Every row belongs to one group in each of 3 separate groupings. Each group adds its own fixed numbers to the row, and there is some noise. The rows also spread widely along 12 directions, which tell nothing about the answers.
Known rows, each followed by its group in each grouping:
-0.760 2.040 -1.643 -1.578 0.748 -0.152 -0.287 1.203 1.658 1.739 -0.923
 -0.836 -0.429 -1.480 4.506 -0.801 -0.400 -1.647 -1.833 0.375 -1.097
 -2.503 -0.425 0.609 -0.501 0.418 0.662 1.094 -> Sumun Q_582 pev
0.596 -0.374 -0.657 0.980 -0.717 -0.058 0.052 1.612 -2.294 1.424 -5.487
 -3.567 -0.716 2.237 0.846 -0.246 0.708 -2.462 1.501 1.220 1.150 -1.181
 -2.304 0.625 -0.389 0.944 2.055 0.937 -> zor Q_582 sudiz
-3.061 -1.666 -2.100 0.409 0.150 -2.154 0.215 -0.226 -0.635 0.751 0.685
 0.852 -0.005 -2.656 2.121 -0.561 0.897 2.918 -0.532 3.036 -1.438 -1.552
 -2.796 -0.086 0.909 -1.478 0.339 -1.293 -> Penuk Q_896 govap
0.614 1.064 0.498 -1.589 0.377 2.060 0.832 1.160 -1.293 0.201 -0.797
 -2.079 1.265 1.381 -0.282 -1.511 1.234 0.440 0.312 2.374 -0.022 -2.387
 -0.925 1.033 -1.258 0.631 1.592 -0.028 -> zor Q_36 pev
-2.689 -1.420 -0.682 0.039 -1.706 -1.588 1.325 0.218 -0.275 -0.212 1.113
 0.907 -0.368 -0.167 -0.348 -0.810 -0.070 3.247 1.305 2.267 -1.802
 -0.484 0.768 -0.517 -0.158 -1.017 -0.358 -1.420 -> Penuk Q_387 batu
1.343 1.176 0.163 -3.090 -0.630 1.040 0.629 2.701 0.567 0.230 1.503
 -0.664 1.424 1.088 -0.005 -0.292 -0.118 -1.027 -0.353 -0.052 0.257
 -1.751 1.566 2.134 -0.929 1.422 0.908 1.336 -> Sumun Q_948 kire
3.485 1.527 0.229 -0.747 -1.938 1.151 -0.668 0.884 0.052 1.086 -1.172
 0.600 0.961 1.172 0.873 1.307 -0.286 -1.748 0.890 -0.936 0.632 0.356
 -0.357 3.897 0.201 2.278 -0.907 2.049 -> Penuk Q_387 sudiz
-0.393 -0.681 0.989 -0.615 -0.877 2.064 1.504 1.334 2.920 -1.139 1.949
 -1.765 1.091 -0.380 -0.394 -1.198 1.289 -1.492 1.597 1.899 -1.611
 -3.044 2.331 1.153 -1.506 0.730 -0.360 0.716 -> Sumun Q_232 batu
2.859 1.348 0.009 -0.767 1.095 -0.148 -0.554 -1.446 -0.149 1.355 -4.154
 1.170 0.532 2.854 2.483 1.253 -1.768 2.040 0.454 0.065 0.876 1.490
 -2.018 2.596 1.847 3.284 0.145 -1.376 -> Penuk Q_896 govap
-1.079 -0.946 -1.916 -0.919 1.807 -2.089 -0.090 0.564 -1.803 1.190
 -4.469 0.164 -1.193 1.287 3.916 -1.079 -1.095 2.165 -0.694 1.512 0.838
 0.336 -2.196 -1.633 1.336 0.281 2.097 -0.066 -> Penuk Q_232 kire
0.387 2.026 0.816 1.053 -2.262 0.792 -1.002 3.368 1.115 1.671 -1.611
 1.875 0.152 0.633 1.461 0.989 1.792 -2.087 -1.300 -1.929 0.758 0.708
 -0.690 -1.717 0.488 -0.713 0.940 2.221 -> Penuk Q_948 batu
-0.851 -2.927 -1.694 -0.405 -1.541 -1.872 0.877 -0.810 -0.432 1.282
 -0.613 1.921 -1.176 2.045 0.638 1.751 -1.035 2.018 2.637 1.891 -2.779
 0.647 0.625 1.907 0.292 2.348 -1.246 -1.807 -> Sumun Q_36 batu
-0.736 1.825 -0.413 -2.163 0.059 1.190 -0.321 1.877 0.058 0.707 0.170
 1.181 -0.235 -1.119 3.358 -1.767 -0.560 1.287 -1.882 -1.587 -1.011
 -0.573 -0.090 -0.028 -0.241 -0.827 2.678 2.023 -> Penuk Q_948 kire
-0.336 -1.720 -0.346 -1.801 1.309 -0.328 0.987 2.192 -0.363 1.139 -3.662
 -1.415 -0.415 4.639 -0.498 0.152 -0.096 0.953 0.655 1.558 0.323 -0.067
 0.865 -2.437 0.076 1.874 1.638 -2.162 -> Penuk Q_36 batu
0.165 0.052 1.864 1.659 -2.845 0.400 1.330 2.991 1.993 -0.799 -0.279
 2.101 0.867 3.633 1.048 0.737 1.735 0.534 1.856 1.837 -1.282 1.160
 1.142 -2.435 1.133 -0.755 -0.559 1.955 -> Penuk Q_948 batu
1.221 0.358 -0.287 -0.846 -1.812 -0.499 0.882 0.700 -3.736 -0.568 -2.186
 -0.501 -0.499 2.205 2.009 -2.231 -1.531 2.971 2.436 0.560 0.080 -0.590
 0.692 2.303 -0.508 0.431 2.300 2.047 -> Sumun Q_232 govap
-0.906 0.569 0.863 0.825 -2.405 0.114 0.630 0.544 1.386 -1.753 3.477
 -0.381 1.280 -3.804 -1.141 -2.910 -0.264 -0.348 0.048 -0.859 -0.338
 -2.271 1.155 0.987 -1.103 -1.380 -0.556 1.227 -> zor Q_387 kire
0.276 2.297 -0.384 -1.070 -2.405 -1.344 0.093 1.665 1.042 1.256 2.282
 0.378 1.240 -0.250 -1.087 0.931 0.514 -1.695 -0.596 1.105 0.328 -1.334
 1.548 1.339 -0.500 0.545 -2.029 -0.807 -> Sumun Q_387 pev
-0.066 -0.133 -0.044 -2.171 -1.432 0.282 -0.821 2.448 1.250 0.264 2.748
 2.454 1.667 -1.189 -0.838 0.302 -0.483 -0.332 -1.054 -0.937 0.479
 -0.531 1.109 0.592 -0.264 0.139 0.143 0.341 -> zor Q_232 govap
3.405 0.790 1.051 1.390 -3.106 0.193 -0.711 0.038 -1.328 -0.061 -0.704
 2.247 1.985 0.387 0.480 0.513 0.681 0.353 1.121 -0.744 1.501 1.366
 -2.629 3.429 1.294 0.723 -0.997 3.032 -> Penuk Q_387 sudiz
-0.568 0.214 -1.030 -1.117 1.441 1.766 -0.797 1.919 0.379 2.008 -2.633
 -0.379 -0.875 -0.508 3.261 -1.222 0.664 -0.758 -2.103 -1.646 -0.628
 -1.294 -1.139 -0.658 -0.031 0.189 2.256 1.069 -> Penuk Q_896 pev
-0.167 -0.835 1.838 3.601 -1.280 -1.092 1.500 -1.672 -0.697 -2.494
 -3.657 -0.646 -0.246 1.388 1.499 -3.929 -0.556 2.963 2.959 0.635 0.551
 0.600 -0.340 -1.095 0.960 -0.420 0.720 1.013 -> Sumun Q_232 kire
-0.502 0.534 -1.909 -2.420 -1.102 -0.722 -0.500 2.532 -3.315 1.334
 -0.166 0.917 -0.621 -0.561 1.912 -1.210 -0.889 1.896 -1.165 -1.062
 0.076 -0.443 -0.431 0.887 -0.208 -0.745 2.197 1.913 -> Penuk Q_387 kire
-0.255 1.536 1.503 1.270 -0.218 -0.192 0.840 -1.742 1.869 -1.425 -0.265
 2.363 1.342 -0.433 3.517 -1.604 0.224 3.232 0.424 2.327 -0.713 0.515
 -1.083 -0.560 1.582 -0.524 -0.401 0.497 -> Sumun Q_232 kire
-1.655 -1.720 0.118 0.985 -1.631 -0.832 0.827 0.601 -0.910 -0.283 1.070
 0.029 1.648 -0.641 -1.180 -0.310 3.150 1.052 1.122 4.382 0.117 -1.127
 -1.969 -0.054 0.281 -1.454 0.016 -0.367 -> Sumun Q_232 sudiz
-1.994 -1.422 0.381 0.296 -0.367 0.310 0.769 0.583 1.289 -0.012 -0.075
 -0.278 0.290 -0.227 -0.314 -1.385 0.970 1.055 0.225 0.393 -1.168 -0.769
 0.798 -1.539 -0.031 -0.534 1.054 -1.331 -> Sumun Q_896 sudiz
-0.336 1.226 -1.039 1.554 -0.885 -2.349 -0.046 0.455 -1.386 0.683 -2.080
 -1.672 -0.041 -1.897 1.812 -2.231 0.398 -0.293 -0.941 0.702 1.875
 -1.953 -2.505 0.024 0.173 -1.026 0.121 1.276 -> Penuk Q_387 pev
-1.707 0.153 -0.739 1.144 -3.059 -0.178 -1.045 1.158 1.190 1.164 1.605
 2.988 -0.745 -3.429 2.040 -0.236 0.592 -0.400 -0.746 -2.042 -2.008
 0.273 0.054 0.167 0.293 -1.784 -0.407 1.930 -> Penuk Q_387 sudiz
0.585 1.311 0.053 1.254 -3.250 -0.161 -0.119 0.272 -2.434 0.312 -0.983
 0.551 -0.317 -0.443 0.868 -0.638 -0.032 0.821 1.628 -0.261 -0.250
 -0.533 -1.659 3.110 -0.501 -0.447 1.204 1.841 -> zor Q_948 govap
0.907 1.736 -0.536 0.736 -2.489 -2.070 -0.100 0.914 -0.958 0.666 -1.330
 0.396 0.276 0.874 1.409 0.678 -0.509 -0.528 1.073 2.001 0.848 -0.392
 -0.395 1.269 0.422 0.459 -0.591 0.538 -> zor Q_232 govap
0.527 1.469 -0.163 0.331 -1.222 -3.286 1.571 2.454 1.775 -0.947 0.329
 -1.889 1.637 1.264 1.716 -1.685 -0.388 -1.287 -0.096 2.623 1.035 -2.278
 2.364 -2.358 0.372 0.046 -0.647 1.059 -> Sumun Q_36 sudiz

New rows, each followed by its group in each grouping:
0.030 0.534 0.701 0.458 1.017 0.718 -1.337 -1.578 0.634 0.689 -2.166
 3.317 0.699 -1.617 2.542 -0.734 0.332 2.610 -1.972 -1.708 1.015 1.807
 -4.610 0.025 1.783 -0.032 1.497 0.478 -> Penuk Q_948 kire
-0.673 -0.783 1.636 4.889 -2.930 -1.957 0.832 -1.253 -0.676 -0.709
 -3.433 0.404 -0.155 1.744 -1.025 -0.532 1.768 1.383 3.331 2.377 0.900
 1.273 -1.576 -1.176 1.287 -0.894 -0.828 -1.101 -> Sumun Q_232 govap
-0.966 -1.942 0.532 -1.238 0.192 3.046 0.035 1.646 1.288 0.478 -1.424
 -0.056 -0.939 0.949 -0.323 -1.080 0.253 -0.092 0.509 -2.071 -1.516
 0.191 1.379 -0.846 -0.617 0.292 1.881 0.322 -> Penuk Q_387 sudiz
-1.065 -0.110 0.024 -0.047 -0.178 1.047 -0.045 -1.523 1.358 -0.177 0.461
 0.333 -0.403 -3.653 1.216 -2.439 -0.718 1.557 -0.341 -1.705 -1.244
 -1.507 -0.696 1.816 -0.874 -0.079 0.511 0.286 -> Penuk Q_387 batu
-2.067 0.354 -1.661 -1.475 -1.341 -1.364 1.253 1.820 1.199 0.956 1.171
 0.371 -1.131 0.506 2.349 0.295 -0.716 -0.133 0.492 1.807 -2.741 -1.321
 2.483 0.147 -0.328 0.194 -0.058 -0.196 -> Sumun Q_948 kire
-1.856 -0.980 1.525 1.808 0.300 1.644 -0.220 -0.054 1.907 -0.546 -0.543
 -0.185 0.991 -2.229 -0.441 -1.982 2.225 0.295 -0.593 -0.406 -0.131
 -0.427 -2.689 -0.931 0.302 -1.251 0.817 -0.233 -> Penuk Q_582 kire
-0.777 1.989 -0.262 0.423 -2.990 -2.223 1.285 1.181 2.583 0.667 0.883
 -0.610 -0.872 1.360 0.006 0.742 -1.073 -1.881 1.616 1.191 -1.801 -0.586
 4.264 0.625 -0.442 1.138 -2.039 -1.660 -> Sumun Q_948 kire
0.465 1.534 -0.861 1.183 -2.062 -0.613 0.278 0.094 -2.587 2.320 -4.102
 -1.556 -1.211 2.792 1.381 1.258 1.251 -0.854 2.218 2.862 -0.799 -0.383
 -1.838 2.629 -0.266 1.222 -0.085 -0.592 -> Sumun Q_582 pev
-2.246 -1.850 -0.070 0.812 -1.888 1.066 0.981 -0.102 -2.508 -0.444
 -1.309 -1.367 -1.455 -0.626 -0.138 -2.641 0.234 2.087 2.698 1.058
 -1.760 -1.590 -0.057 1.158 -1.727 -0.906 2.170 0.316 -> zor Q_232 batu
-1.140 1.973 -1.346 -0.367 -0.343 -2.386 -0.175 2.075 -0.844 1.126
 -1.079 -0.774 0.811 -0.777 2.895 -0.764 0.797 0.397 -1.943 2.563 0.932
 -1.311 -2.093 -1.432 0.587 -1.431 1.411 0.404 -> Penuk Q_582 sudiz
-0.902 2.819 -0.277 0.397 -0.536 0.648 -0.537 -0.571 0.231 1.263 -0.642
 1.640 -0.159 -2.052 4.275 -0.892 1.008 1.871 -1.187 0.880 -2.096 -0.213
 -1.746 -0.044 0.362 -1.270 1.218 0.594 -> Penuk Q_36 sudiz
0.068 0.780 1.071 1.804 -2.728 -0.264 -0.689 1.473 -2.456 0.328 -1.133
 1.874 0.641 0.409 -0.311 -1.619 1.267 2.447 -0.413 -1.785 1.132 1.330
 -1.079 -0.956 0.685 -1.678 1.292 0.802 -> Penuk Q_896 pev
0.781 -0.120 -0.483 0.159 -1.159 -0.886 0.313 3.367 -0.508 0.034 -1.280
 -1.424 0.606 0.974 1.464 -0.869 0.730 -1.974 0.189 0.974 1.422 -1.269
 0.067 -0.384 0.386 0.116 0.333 2.646 -> Penuk Q_232 kire
-1.205 -2.587 -1.023 -0.234 -2.583 -0.288 1.022 2.806 -2.437 0.073 1.597
 -2.828 -0.097 -0.518 -2.318 -1.678 0.975 -0.793 1.792 -0.083 -0.722
 -2.947 1.721 2.173 -1.638 -0.080 0.957 0.703 -> Sumun Q_896 kire
-1.588 0.417 0.978 0.878 -1.888 1.642 1.272 1.338 0.120 -0.815 0.396
 0.294 -0.342 0.553 1.080 -1.632 0.588 2.186 1.863 1.368 -2.947 -0.925
 1.520 -0.834 -0.432 -1.588 1.412 0.270 -> zor Q_896 govap
-2.346 -1.433 -0.116 1.092 -3.364 -2.438 0.029 0.877 -2.827 -0.546 1.492
 3.224 0.738 -1.774 -0.520 -1.921 0.883 4.325 0.036 0.161 0.760 0.551
 -1.045 -1.185 0.302 -2.852 1.294 0.771 -> Sumun Q_232 batu
1.898 0.017 -0.577 -0.422 -1.508 -1.960 -0.645 -0.503 -1.632 0.685
 -0.963 -0.024 1.129 0.369 -1.052 0.352 -1.575 0.917 0.895 -0.235 1.807
 0.187 -1.758 4.436 0.315 2.206 -0.681 -1.000 -> Penuk Q_582 govap
-0.048 5.797 0.006 0.434 -2.928 -0.567 -1.274 1.950 -0.497 1.982 0.526
 2.254 0.801 -2.174 3.275 -0.090 2.000 -0.642 -2.643 0.398 0.576 -0.589
 -0.851 -0.433 0.137 -2.220 0.380 1.698 -> Sumun Q_232 pev
-0.086 4.286 0.326 0.943 -2.033 0.442 -0.420 0.815 -2.700 0.970 -0.211
 0.311 1.204 -1.864 2.006 -0.909 2.203 1.253 -1.096 1.511 0.220 -1.123
 -2.882 0.870 -0.001 -2.085 1.873 0.943 -> zor Q_896 kire
-1.659 -0.394 -0.925 -1.011 1.662 1.223 0.332 -1.058 3.592 0.945 -1.145
 -0.514 -1.466 -1.213 2.662 -0.649 -1.210 -1.153 -0.395 0.237 -2.386
 -1.789 -0.109 0.834 -0.639 1.588 0.019 -0.996 -> zor Q_948 pev
0.295 -0.926 -1.142 -2.730 0.583 1.798 0.178 1.837 -1.015 1.960 -0.804
 -1.823 0.218 1.370 -0.997 1.267 1.477 -1.465 0.378 1.751 -0.197 -1.630
 -1.624 3.136 -0.878 1.947 1.249 -0.613 -> Penuk Q_948 kire
-0.050 -0.972 -2.093 -2.662 0.815 -0.125 -0.066 0.907 -0.725 1.650
 -2.301 -1.432 -1.175 0.871 1.293 0.518 -1.687 -1.085 0.688 1.031 -0.211
 -1.769 0.053 2.206 -0.765 2.266 1.244 -0.760 -> zor Q_232 govap
1.199 -1.084 -0.470 -1.368 -2.326 0.101 0.952 4.126 -1.862 0.298 0.398
 -1.886 0.813 2.438 -1.839 0.158 1.221 -2.318 1.594 0.889 0.879 -1.914
 1.319 1.535 -0.872 0.878 0.160 2.127 -> Sumun Q_387 kire
-2.097 0.169 -0.855 -0.202 0.185 -1.943 -0.213 0.487 -0.022 1.732 -2.440
 0.312 -1.222 0.105 -0.122 -0.224 -0.508 0.827 -0.845 -0.336 0.853 0.130
 -0.091 -2.089 0.271 -0.237 1.172 -2.542 -> Sumun Q_387 govap
-0.348 -1.717 -0.572 0.264 1.126 0.390 0.357 1.531 -1.480 1.006 -4.243
 -0.637 -0.087 2.271 2.276 -0.274 1.573 1.404 0.155 1.619 0.333 -0.473
 -2.936 -1.585 1.039 0.292 2.248 0.628 -> Penuk Q_896 batu
0.241 2.478 -1.144 -2.817 -1.583 -1.055 -1.724 3.451 -0.658 2.649 -0.101
 1.494 0.248 -0.321 0.499 0.638 -0.490 -1.450 -2.834 -2.320 1.886 0.111
 1.655 -0.410 -0.444 0.146 1.735 0.167 -> Sumun Q_232 sudiz
0.631 2.062 1.010 1.961 -2.315 -0.021 0.564 0.313 -0.793 -0.932 -1.189
 -1.317 0.010 -1.221 1.667 -3.271 0.038 -0.030 0.821 -1.193 0.562 -1.451
 -0.017 0.852 -0.414 -0.923 0.803 2.874 -> Sumun Q_387 kire
0.818 -1.813 2.078 0.466 0.589 5.118 0.076 -0.757 -0.637 -0.763 -2.910
 -0.682 0.090 0.604 0.390 -2.563 1.939 1.245 1.894 -0.594 -0.818 -0.360
 -2.448 2.135 -0.654 0.617 2.100 1.962 -> Penuk Q_232 pev
-0.188 0.039 -0.348 1.440 -1.246 -2.699 0.823 2.365 0.024 -0.832 -0.221
 -0.762 1.394 -0.334 2.060 -2.174 0.704 0.285 -0.595 1.555 1.308 -1.941
 -0.799 -2.381 0.585 -1.152 0.363 2.339 -> Penuk Q_36 batu
1.313 1.342 0.394 0.565 -2.473 -2.560 0.940 -0.856 -0.855 -0.028 -1.608
 -0.395 0.627 2.168 -1.282 -0.134 -1.501 1.246 2.005 1.124 1.326 0.745
 1.229 1.479 0.314 1.485 -1.148 -1.739 -> Sumun Q_387 sudiz
1.025 0.897 0.934 1.563 -2.123 0.966 1.139 -0.173 -1.095 -0.148 -3.076
 -2.748 -1.202 1.573 0.512 -1.908 -0.115 -0.799 3.041 -0.418 -0.576
 -1.118 0.507 2.776 -1.087 1.230 1.068 1.348 -> Sumun Q_948 kire
0.690 0.250 2.939 1.956 -1.453 2.474 2.158 0.141 1.525 -1.976 -2.154
 -2.519 -0.058 2.874 -0.930 -2.387 0.681 -0.278 3.671 0.531 -0.977
 -0.595 2.317 -0.247 -0.674 0.581 -0.059 0.698 -> Sumun Q_387 kire
-1.422 1.577 -0.827 -0.667 0.143 -1.428 0.459 0.972 -0.693 0.179 -0.004
 0.173 0.623 -1.422 3.165 -2.343 0.422 2.937 -1.669 1.982 -0.198 -1.758
 -1.264 -1.616 0.064 -1.495 1.839 0.545 -> Penuk Q_36 batu
-0.891 -0.212 0.396 0.351 -1.301 -0.859 0.041 1.699 3.602 0.154 1.823
 1.333 1.342 -0.100 -0.597 1.107 0.574 -1.031 -0.054 1.023 -0.799 0.014
 0.759 -0.534 0.743 0.126 -1.894 -1.178 -> Penuk Q_582 govap
0.521 1.661 0.010 0.602 -2.885 -2.179 0.313 1.889 -2.890 0.367 -1.209
 0.631 0.350 1.222 0.075 -0.724 0.150 1.577 0.603 0.357 1.779 0.076
 -0.321 -0.300 0.411 -1.111 0.931 1.025 -> Sumun Q_387 govap
